The rows come from 4 hidden closed curves, with some noise, and rows from the same curve form a group. Each curve winds through 8 dimensions. The rows are also pushed far along 5 directions, which tell nothing about the answers.
Known rows, each followed by its group:
[-18   7   0  13  18  11   1   8  15  -2 -22  14   2   1   8  -2  -7 -14
   2  -3  23 -11   0 -11 -19] -> (3)
[ -8  -6   9   3   8   1  -5   7  24  -4 -15 -10   8   0  18   6 -12 -19
   5 -19  13 -24 -20 -23 -25] -> (3)
[-21   0  15  22  12  17  -9   8  14 -10 -23  31 -13  10   7 -20 -13 -31
 -17   9  10  -9 -11  -9   4] -> (2)
[  6  -8 -21 -42  -6  11  18   8  -4  33   7 -14  10 -14  14  13  -9   6
  -6  -9   5  -1  27  12  -6] -> (1)
[-23  -8  12  28 -17  17  11   9   2   9 -13  -5 -11  26  -4 -25   3  -7
 -16 -10  -9  -2  -6  -4  -2] -> (3)
[ -4  13 -11   8  32 -12 -29  -5 -22 -23   4  11   2 -20  -2   7  27   6
  21  16  28   5   7   3  18] -> (0)
[-24  -7  13  41 -27  -1   5   8   4  20 -24   6   3  23  -4  -6  -4  -2
  -6  -5  -5 -15 -12 -15  28] -> (1)
[-10  -9 -20 -13   4  21  43  11 -15  17  -9 -37   5   5  -4   7  15  14
  14 -16  15  12   7  16   2] -> (2)
[-19   2   6  32  -8 -12  -4   3  12  -3  -4 -25  15  24   0   3   8   2
  10 -23   3  -4 -10 -14  -8] -> (1)
[  8 -12  -2 -12   0  -7  -8   4  -3  -8  15 -49   6   6   0   1  19   5
  14 -30 -10  -6 -14  -7 -27] -> (2)
[  2  -3  14  -8 -33   3  -4  -5  22  11  -3  15  -2   5   5  -9 -32  -4
 -21  -2 -24  -7   1 -11  -5] -> (0)
[ 23  13 -15 -20  17 -19 -27 -27   0 -19  31  28 -11  -4 -17   2  -6   1
  10  30  -9  23   2  16  -5] -> (3)
[-19 -20  20  -1 -15  42  38  16  -1  25 -24 -12  -6  14  16  -9 -14 -20
 -34 -11  -9  -8   4 -11  15] -> (0)
[ -4  -6   2   5  -8  11  27  12   1   5 -22 -20   9  17  -3  -3   0  -3
  -2 -19  -7  -6  -8 -11 -14] -> (3)
[ 16   9  13  13 -27 -22 -11  -9  10 -24  27 -25  10  10   2 -13   2  12
  11  -6 -10   6 -19   0 -18] -> (3)
[ 14   3 -19 -39  33   4  18   3   8  18   8  25  -4 -18  -1  19 -15  -2
  -9   9   3  11  27  17 -19] -> (1)
[ 12 -12  27   3 -32  -4  -2  -6   8   5   4  16 -30  -2 -12  -9 -12  -5
 -27   6 -41   0 -19   3   6] -> (0)
[  5   1  -5 -23  12  -6  -2 -11  -4   5  12  19 -15 -22 -11  20   1   3
  -6  15  -7  15   8  14   5] -> (0)
[ -2  22  -8  19   9  -5  -5  12 -19  -8  -3   5  16  -7  -1   5  16  10
   8  10  25   6  22  11  23] -> (1)
[  6 -13  -5 -31 -31 -14  -3 -13   5   8   9 -37   9  -5  -2  13   3  24
   7 -27 -25   3  -3  -9 -14] -> (1)
[-12   9  16  35   2  -6   3   5  20 -16 -20  15   5  13   3   5  -9 -17
  -4   1  13  -1 -17  -6   7] -> (2)
[-24   3 -15 -17  21  21   4  -3  12  -1  -8  -7   9 -10  16   5  -7  -2
  19  -4  37  -1   7  -3 -12] -> (0)
[  8   8 -29 -29  26  -8 -18  -8 -12 -13  10 -11  22  -2  -4  10   6   7
  27  -1   8   3  12  -7  -8] -> (3)
[-11  21   0  30  -7 -15 -27  -8   2 -22  -1  15   9   9 -11  -1   4   2
  10  13  10  12   1   1  23] -> (2)
[ -7  -7   7  23 -19  12  22  11   3  23 -15 -20  10  25   6   1  -4  -1
  -9 -18  -7 -11   5  -7   4] -> (1)
[  5  14 -14  18  19 -22 -13 -17 -14 -18  17  -4  14   7  -4  10  17  11
  32  13  18  11  -1   2  11] -> (2)
[  0  -9  24  17 -26  -5   6  -4   9  -6   3 -27   6  15  14  -3  -7  -8
   1 -12 -12 -10 -28 -19  -1] -> (2)
[ -1  -1  14  28 -12 -18 -25  -4  -1 -18   4 -26  13  14  10  -2  12  -2
  10 -15  -3 -14 -17 -23  -2] -> (0)
[  7   3  23   8 -19 -28 -27  -8  17  -2   7  27  -7 -13  -2   9 -12  -6
 -16   5 -24 -10 -11 -13  -8] -> (0)
[ -3   0  -3  -6   6   2 -11   2 -25  -4   2  -1   3  -8   2  -6  19   8
  -6   4   5   6  17   2  22] -> (0)
[-14  -3   7   8 -20   5   9  -7 -13   8  -7  -2  -5   4 -11   4   6  15
  -7   1 -16  12   6   2  38] -> (0)
[  4  10 -13   6   5  -2 -17 -10 -23  -5  -9  19   6   9 -18   1   3   2
   9  22 -10   1   9  -6  31] -> (3)
[ 15  -8 -13 -35 -13  16  22   0 -33  30  15  -6 -11 -18  -7   0   5  17
  -8  14 -19   4  23  17  13] -> (2)
[ -5   3  -7  -8 -11  -2 -15  -5   0  -2 -10  21  -9 -14 -11  -5  -2  10
   3   8   1   5   2   7  14] -> (1)
[ 24  19 -12   2 -15 -20  -1 -15 -36 -11  22 -27  20 -10 -15  16  23  37
  30  14  -4  17  12  13  32] -> (2)
[ 12   0  -7 -24 -10  -9 -14  -8  -8   5   7   2   3 -23   5  13  -2   5
   1   5  -3  -3   5  -1   6] -> (3)
[ 23  11 -21 -51  18  -1  -6  -2  -2  -3  18  19   6 -22  -1   1 -14   1
   1  17  -1   7  21  10 -19] -> (3)
[ -9   3  22  32  -7 -12  -9   3   4 -15 -23  19  -4   2  -9   3   3  -9
  -9   4  -5  -2 -18 -10  22] -> (1)
[ -5  11 -18   0  39  -6 -20  -8  10 -30  -2  -7  24  15   1   6   1 -10
  33  -4  24  -2  -6 -18 -24] -> (3)
[-15   5  11  37  14   1 -25  -7  19  -8  -6  31 -19  14  -7 -11  -5 -16
   1  10   0 -11 -10 -10  -9] -> (3)
[  5  22  -8  11  27 -11 -20  -9  -7 -21   4  47  -4   4 -17  -3   3  -7
   1  32   6  17  11   8   4] -> (3)
[ 26   2  14   0 -29 -22 -10  -5  -9   4   6  13   3  -4 -10  10 -11   0
 -15  11 -37  -8  -4  -9  17] -> (3)
[ -5  -7  11  -6 -29  13  31   9   9  12   3 -30   6   7   9  -8 -12   4
  -7 -17  -8  -2  -5  -4 -15] -> (3)
[  4  -5  17   4  -9 -13 -10 -14  19  -5   6  19 -14  12 -12  -6 -13  -4
 -12   2 -29   4 -15  -7  -9] -> (1)
[-17  -5   7  16  -3  27  18   2  -6   3 -28  14 -11   9  -5 -12  -4  -1
 -11   8   0   6   1   2  39] -> (0)
[ 10   1  -5 -10   5  -5  -8  -1 -30   0  16 -10   0 -10  -9   2  21  13
   2   4 -11   8  14   5  14] -> (2)
[  1  12  -2  26   0 -12 -12 -15 -28 -31  11 -23  22   7   6  -5  27  20
  29   9  20  13   2  -2  37] -> (2)
[ 19  10  -1  12  25 -29 -17  -7  13 -17   2  39  -2  -6 -14   9  -7  -3
  11  16   0  -2 -12   1   0] -> (1)
[-12   0  -6  -4  -1  33  42  11 -19  12 -22 -20   4  -9   2   2   8  20
   6  -4  16   7  17  13  27] -> (0)
[-20  -8   5  28 -18  10  20  15  14  20 -34   2  -3  15  -5  -9  -8  -1
  -4 -15   2 -16 -11  -5   3] -> (1)
[  3   6   3   3   5 -15  -7   2  26 -24  -4 -12  12   2   4  12  -6 -10
  12 -15  12  -1 -21  -4 -20] -> (2)
[ 28   4  -1   3 -24 -14 -20  -9 -34   5  20   5 -10  -7 -19 -10  13  21
  -1  18 -31  -3  10   7  21] -> (2)
[ 31  12   6   6 -15 -18  -9 -13 -17 -17  17  -4  -3 -11 -17   1  12  27
  11  13 -20  10   1  14  17] -> (0)
[-13  -5  -6 -15   5  10  15  13  35  23 -13  16 -10  -4   1   2 -22 -10
 -15 -14   3  -7   3   3 -40] -> (1)
[ 25  -4  -3 -16   9 -24  -5  -7  20  -8  25 -18   6   7   0  11  -4   3
   9 -18 -12   3 -10   1 -37] -> (1)
[ 17  -3 -16 -24 -16  -4  -1 -13 -19  10   9  -8   3 -14  -3  14   1  13
  11  10  -9   1   5   6  18] -> (2)
[ 16  10  -3   4   6 -26 -41 -11  10 -22   1  43  -5  -7  -7 -13  -6   2
   1  16  -4   1  -2   2   1] -> (0)
[ 10  -3 -26 -40  29   5  -3   2 -14   3  10  -6  -4 -19  -7  13   9   3
  11   3   7   6  13  13 -12] -> (2)
[-10 -24  -9 -29  -2  17  28  17  15  17  -7 -45  11   8  22  -4  -4  -5
  -1 -44  10  -9  -8  -8 -37] -> (0)
[-15   2   1  -1 -19   8 -10   5   7  10  -6  20 -10   0  -2 -12  -9  -6
 -18   5  -4   4   9   7   5] -> (1)

New rows, each followed by its group:
[-19   3   6  33   9   9   4   9  30  -5 -22  13  -8  25  -5 -14  -9 -12
  -3 -12   9  -6 -11  -4 -26] -> (1)
[ -5  -6   2 -30  11  12   4   7  34   1 -13  33  -4   3  11  -7 -38 -40
 -25  -1  -1  -6  -9 -15 -43] -> (3)
[ -5  -2 -16  12  14  -3  -6   5   2 -18 -10 -27  19  15   9 -13  15   8
  29 -23  25  -5  -9  -6  -8] -> (0)
[ -3  -9  -1 -18  11  -4 -17   3  10  -1   2  -8   8   7   4   0  -6 -16
  -3 -16  -8 -13  -7 -21 -23] -> (3)
[  3  -4  -2 -18 -17 -14   5   2 -11  -4   1 -32  14 -14  -4  17  17  23
   7 -18  -6   9  -3   2   8] -> (1)
[ -4  11  -2  44   0   8  14   0 -22 -14 -31  11   2  24 -18  -7  13   4
   9  15   5   4  -5   0  35] -> (3)
[ -9  -4  16  10 -15   2  11   6  12   6  -3   8  -7  22  -6 -10 -11 -14
 -25  -4 -21   3  -6  -6 -16] -> (3)
[ -9   0  -7   8 -21  10  10 -11 -14   2  -6 -19   8  21  -8  -3   4  12
  13   0  -6   7  -1  -5  18] -> (3)
[ -5  -3   4  -9 -46   0  12 -10  -4  22   5  11 -10   6 -11   4 -13   6
 -24  12 -28  21   6  14  30] -> (2)
[ -9   1  -9 -27  23  14  -1   7  23  -6 -13  24   4   1  11  -8 -25 -30
  -9   1  15  -2  -1 -11 -33] -> (3)
[  9   9  -1 -21   0  -9 -20 -10  -8   5  27  24  -4 -17  -3   3  -9  -1
  -7  27  -8   6  16   7  14] -> (3)
[  3  16 -17   0  19   2 -21 -10 -11 -24   1  -8  17  -1   6   7  13   9
  20   3  20   9  21   0   2] -> (1)
[ 14   6   5   5   3 -17  -7  -3  18 -24  14 -30  21   7   6   1  -4   2
  26 -17   4 -10 -18 -14 -35] -> (3)
[-26   5 -17  -2  12  19  21   7 -14 -11 -12 -32  26   5  18  -2  15   2
  21  -7  45  14   4   2  11] -> (3)
[  8   7   1 -17  10 -16 -23 -10   6 -10  30   6   5  -9   5   5  -7  -7
   6  11   0   3  -2  -2  -8] -> (3)
[ -3   0 -21 -29  13   1 -20 -12 -13  13   7  17  -6 -17  -5  13   2   3
   2  14   1   4  21   3   7] -> (3)
[-9  3 -7 -5 -2  4  7 -2 -2  1 -1 11 -5  5 -5 -2  2 -1 -8  7 -1 16  6  7
 -4] -> (3)
[ -2 -11   7  -1  11   3  -7   7   6   0   1  -2 -10   5  -4  -2  -1 -19
  -8  -8 -10 -11 -13  -8 -18] -> (2)
[  4  -4 -17 -38  16   9  -4  -8  12  12   1  17 -10  -8  -5   8 -19 -10
  -1   4  -8  -4   6  -1 -28] -> (3)
[ 10  -1  20   0  -5 -26 -29   3  18  -4  23   9  -5  -7   2  -3  -5 -11
 -18  -7 -19 -10  -7  -8 -30] -> (3)
[ 12   4  13   1   6 -17 -17  -7  12   0  22  23 -14   1 -12   2 -10  -8
 -12  10 -25  -2  -1  -1 -15] -> (3)
[ 19   1  -5  -8  24 -22 -23   3   5 -16  21 -16   9  -3  -4   2  10   5
  15 -14  -5  -9  -3  -6 -32] -> (3)
[  9   7  11   1 -19 -24 -21   1  30  -9   6   7   6  -3   6   5 -17  -7
  -6 -11  -8  -7 -13  -8 -28] -> (2)
[-17 -21  17  10  -8  16   7  12  10  10 -12 -11  -6  22   7 -15 -10 -25
 -16 -16 -10 -18 -20 -19  -2] -> (3)
[ 31   6  10  17 -25 -20  -9 -15 -22  -4  14  25 -18  -3 -25   0   4  12
  -9  32 -34  13  -4  18  39] -> (3)
[ 19   1  20  -1 -36  -6  -8  -5   4  -1  11  -2   5   5   6  -8 -15   4
 -19  -1 -32  -4   5  -8   2] -> (0)
[ 10   3   2 -20 -13 -14   0  -3  13 -18  19 -16  14   8   9  -5 -10  -6
  -3  -8  -4  11 -13  -4 -25] -> (3)
[ 24   1 -13 -19 -32  -9  -6 -12 -23 -10   5 -16  12   4  -9  -8   4  19
   9   4 -22   9   0   2  14] -> (3)
[ -2   0  18  13  11 -23 -33  -3  18 -22  10  -3   0  -3   9   3   6 -16
   2 -11   3 -12 -23 -18 -26] -> (0)
[  9  17 -31 -18  -3 -12 -24 -22 -26 -20  22 -17  22  -6  -5   0  20  31
  34  11  12  21  19   7  11] -> (3)
[-12  -8 -10  17 -17  15  14  -2 -28   7 -22 -20  -4  10  -9  -3  25  17
   9  -2   2   7   1   7  34] -> (3)
[ -8   1  -8 -22 -18   8   8   9   9  19 -13   3   5 -13   2  11 -12   0
 -12  -8   2   1  11   6  -4] -> (2)
[ -4 -11  -9 -33 -27   6  13   1 -15  14   4 -39  14 -14  15   9   7  15
   2 -17   4   5   6   1   6] -> (3)
[-16   4   2  27  30 -21 -27   0   6 -41  -3 -14   7   6   0  -5  30   3
  27 -17  27   3 -23  -9  -6] -> (0)
[  0  12 -11 -14  31  12  -2  -3   8   9 -18  62  -4 -26   2   7 -23  -7
  -7  31  15  -6  23  -1   9] -> (1)
[ 13  12  -4 -36  14   1   1  -4  17   4  17  36  -6 -23   2   7 -28 -11
 -13  24   0   6  12  10 -23] -> (3)
[ -7 -23  11 -21 -20  17  20   9   4  38   0  -4 -23 -12   3   5  -7  -3
 -29 -11 -21  -9   3   4  -6] -> (3)
[-16 -16   6 -23  11  19  24  10  23   4  -6 -22  -7  -5  14  -1  -7 -11
  -4 -25  10  -1 -14   0 -31] -> (0)
[ -7   4   8  16   4 -15 -15 -10  17 -29   4 -17  15  14  11   5  -2 -15
  19  -6  16  -2 -28 -16  -9] -> (3)
[-17  -6  -3  24 -14  -9 -14  -5 -17 -11   2 -52  20  24   2  -2  30  15
  25 -23   5   0 -11 -15  15] -> (3)
[-21  -4  -5  15  24  -3 -21  -3  16 -18  -7 -29  15  17   9   0   9  -9
  28 -26  20 -16 -15 -26 -28] -> (3)
[  2   1   8   5  -6 -15 -19 -12  17 -10   3  27 -18   8  -6  -1  -7 -15
 -14   8 -16   6 -15  -1 -17] -> (3)
[-17 -10   0  -9  10  11  16   0  15   1  -5 -17   3  11   4  -3  -1   0
   4 -20   4   5  -8  -8 -17] -> (1)
[ 19   2  -6 -17 -14  -5  -5 -12 -14   7  -1  16   3 -19  -4   0  -7  23
   4  15 -12  -2  13   2  23] -> (1)
[ -5  -7   3  -3   4   7  10  17  11   7 -15   0   5  -3  13   2 -10 -16
  -9 -10  12 -10  -8  -2  -3] -> (1)
[-25 -10  21  41 -17   6   5   7  19   4 -39   2   7  35   6  -9 -13 -18
 -14 -18  -6 -15 -19 -28  14] -> (0)
[ 22   4 -18 -13  11 -10 -24 -14  -8 -15  16  17 -11   0 -20  -9   5   7
   9  16 -13  11   4  11  -6] -> (3)
[  8  -6 -21 -32   1  -6  -5 -11 -10   2   9 -11  -6 -13  -3  12  13  12
  10  -4  -1  14   7  11  -8] -> (3)
[-12 -11  20  19   0   3   6  19  14  -7 -24  -8   9  19  12  -6  -8 -29
 -12 -20   3 -22 -26 -25 -10] -> (3)
[ 12 -25 -12 -53 -19  13  30  -1  -2  40   9 -13  -9  -6   1   7 -14   9
 -18  -9 -28   6  12   9  -3] -> (1)
[-23  -4  25  33 -26   4   8   7  13  -6 -19  -2   2  25  13 -13  -9 -24
 -17  -7   1  -4 -26 -18   8] -> (3)
[ 14   1   0 -23  -1 -18 -20  -4  30 -23   8  -2  11   8   7  -8 -20 -18
   0 -13  -9  -4 -20 -15 -49] -> (3)
[ -4  14   9   9  11   5   0   1  18 -10   1  34  -6   0   2 -10 -19 -18
  -9  22  12   4  -3   2 -11] -> (3)
[-11  19  13  55   6 -12 -23   0   0 -23 -13  17   7  14  -3  -8   8  -7
   8  11  14 -10  -9 -14  13] -> (3)
[-14   9  -6  -3  23   0 -14  -1   3 -12  17  -7  14  -2  12  -2   3  -5
  16   1  26   0   6  -5  -6] -> (3)
[ 21  -3  -4  -6 -23  -9 -10 -18  -5   0  12  -2  -9  12 -20  -4  -6  11
   6   6 -35   4  -7   3   1] -> (3)
[-13   3 -17   7  -2  11  13   5 -20   0 -14 -38  21  -1   6   1  23  25
  27 -17  25  -2  10  -3   4] -> (3)
[-24  -3  23  21 -13  16  28  16   2  12 -28  14  -7  11  -3   5  -7 -17
 -32   3  -5   7  -2  -2  32] -> (2)
[  8  -1   5  10   1 -10 -21  -3 -11 -12   7   3   5  13  -8  -9   2  -8
   2   7 -14  -7  -8 -11  17] -> (3)
[-10   1 -10 -21  -8  -9  -3  -2   5   2   5 -20  21 -10   5   5   6  25
  11 -22   6   8  13  -5  -7] -> (0)
[ -8  15   4  49   9   0 -12  -3   9 -18 -19  34 -13  22 -21 -17   2  -2
   4  15   3   3  -4   3  10] -> (1)
[ 19   3  -4   0 -26 -13 -11 -12 -13 -19   0  -9  11  14 -10  -9   1   6
   9   4 -18   5 -13  -4  12] -> (3)
[ 18   7  -4  -3 -16 -21 -14 -19 -10 -21  12  -8  11   4  -5   8   2   6
  15  11  -9  12 -14   0  17] -> (3)
[ 27  17  -1  16 -19 -18 -11 -18 -17 -14  14  -9   7  -7 -11   7   8  25
  22  15  -9   2   2   7  19] -> (0)
